There are 4 ways to turn a row about zero (a turn may also mirror it). The second row of each pair is the first, turned, with some noise. The first 28 pairs use one turn. New pairs use 2 turns, one after the other, and a turn may come again.
(in the rows, 128 means zero)
Some pairs, each with its turns in order after it:
[141 123 166  47 176 113]
[164  80 195  89 152 130]  k652

[117 122 130 114 143 131]
[133 138 120 113 115 133]  k140

[123  90  97 136  87 111]
[137  91 107  88 109 109]  k978

[ 76 122 125  94 138 115]
[ 93 136  90 156 158 130]  k3

[105 111 184 116 178  75]
[139 173 117  70 149  71]  k140

[127 125 134 101 166 136]
[130  89 153 114 128 121]  k652

[107 128  47 122 134 105]
[ 88 186 120  92 148 148]  k3

[120 125 140  99 111  90]
[152 146 155 132 162 125]  k652

[113  68 132  79 107 209]
[116  91  78  47 177 109]  k652

[133 107 138 117 141 120]
[133 121 125 103 123 112]  k140

[130 119  58  92 130 115]
[ 84 150 115  80 149 154]  k3

[132 131 136 168 152 127]
[108 108 130 164 132 138]  k978

[122 168 141 118  75 117]
[131 129 108 150  86 173]  k3

[157 121 127 134 150 121]
[136 126 139 159 110 113]  k978

[120 111 148 109 165 187]
[129 167 101 160 173 104]  k978

[172 139 121 140 139 160]
[126 111 171  98 107 118]  k3

[133 142 140 118  69 111]
[170 118 168 154 143 125]  k140

[199 137 131 128 129 176]
[192 140 112 178 119 142]  k978

[135 110 122  49  64 111]
[203  96 182 106 103 151]  k140

[115 138 132 134  47 127]
[112 194  98 124 165 148]  k652

[ 98 112 113 158 113 125]
[111 145 102 149 134 101]  k652

[143 143 107  90 133 135]
[164 149 154 123 129 120]  k978

[187 140 133 162 142 135]
[144 133 121 116  66 153]  k652

[132 122 137 105 169 154]
[ 99 100 146 127 147 104]  k3

[132  88 152 209 155 209]
[ 71 112  52 182  86  73]  k140

[122 185 127 109 102 129]
[105 125 136 153  92 173]  k3

[155  83 178 135 131 164]
[117 112 122 130  82  68]  k140

[ 62 147 129 123 152  95]
[ 71 133 167  97 153 125]  k978

New pairs, each followed by its turns in order:
[109 134 130 126 140 176]
[165 127  97 107 118 139]  k652 k140

[134  94  88  83 167 152]
[ 78 111  76 102  93 125]  k140 k3

[126  98  65 128  73 125]
[145  79 159  67 107 132]  k978 k140

[129 190 162 105 102 145]
[ 71 100 150  90 143 128]  k652 k652

[146 130 133 132 177  96]
[145 178 125 101 111 121]  k652 k652

[ 65 146 170 152 120 120]
[133 129 137 180  83 175]  k140 k652

[141 127 152  89 139 134]
[129 129 153 129 125 173]  k978 k978

[134 145 125 113 108 127]
[122 127 149 135 105 132]  k978 k140

[123 143 126 137 142  69]
[ 78 149 124 141 101 125]  k3 k140

[123 155  47 101 129 153]
[138  81  98 155 173  77]  k652 k978

[121 128  85  68 162 104]
[144 164 175  98 155  85]  k978 k140

[163 117 103 124 114 119]
[110 142  96 127 129  99]  k140 k978

[106 160 162 136 127 108]
[ 98 131 120 162 104 103]  k978 k3

[142 139 110 141  47 104]
[109 120  87 197 108 105]  k140 k978

[137 125 138 125 156 174]
[124 119 131 158  85 135]  k978 k652

[104 100 131 129 144 134]
[120 134 122 109 156 136]  k3 k140

[124 125 128  96 138 133]
[141 128 153 137 113 135]  k140 k140

[ 91 104 187 124 154 162]
[116 106  80 165 171 156]  k652 k3

[ 99 136  78 141 142 106]
[107  75 114 152 127 124]  k652 k978

[197 168  56  47 144 135]
[177 179 183  72  67 189]  k978 k652

[ 86 118 122 174 113 149]
[129 104 171 115 102 167]  k3 k978

[122 132 124 139  98 111]
[122 125 125 163 123 117]  k140 k978

[ 96 116 145 116 112 143]
[131 147 127 111 126 167]  k978 k140

[142 124 123  47 171  78]
[ 92 164 148 105  79 200]  k978 k978

[ 65 111 154  84 128 137]
[115 115  98 191 120  91]  k3 k652

[126 125 183 110 138 111]
[142 160 163 116 119  97]  k652 k140

[134 102 139 118 145 157]
[154 112 137  95 122 130]  k652 k140

[138 147 131 159 135 184]
[135 129 108  68 158 120]  k652 k978

[127 129 161  47 130 123]
[108 121 157 168  96 194]  k978 k3

[ 97 115 123 164 193  77]
[ 54 148 153 128 176 150]  k140 k3

[151 121 126 200 149 115]
[117 176 120 147 186 116]  k140 k3

[137 166 132  47 126 130]
[127 178  98 181 158  98]  k652 k978

[102 205 209 146  97 150]
[ 51 138 166 148  70  63]  k978 k3

[122 123 144 128 204 165]
[171 126 118 171 184 123]  k3 k3

[130 131  98 200 143 138]
[133  68 115  81 130 151]  k652 k978

[108 113 124 138 113 148]
[105 136 128 112 150 124]  k978 k3

[106 121 129 131 162 132]
[138 141 143 151 159 130]  k3 k3

[123 131 143 129 144  93]
[131 134 106 158 114 129]  k978 k3

[135 126 154 205 209 131]
[202  82 177 166 169 155]  k3 k3

[120 139 157  97 140  98]
[154 162 145 155 135 131]  k978 k140

[118 118 149 131 105 204]
[125  84 132 148 198 121]  k652 k652

[109 120 108 142 101 122]
[144 114 124  95 106 137]  k978 k140

[160 125 126 147 139 108]
[ 95 141 134 125 135 106]  k140 k978

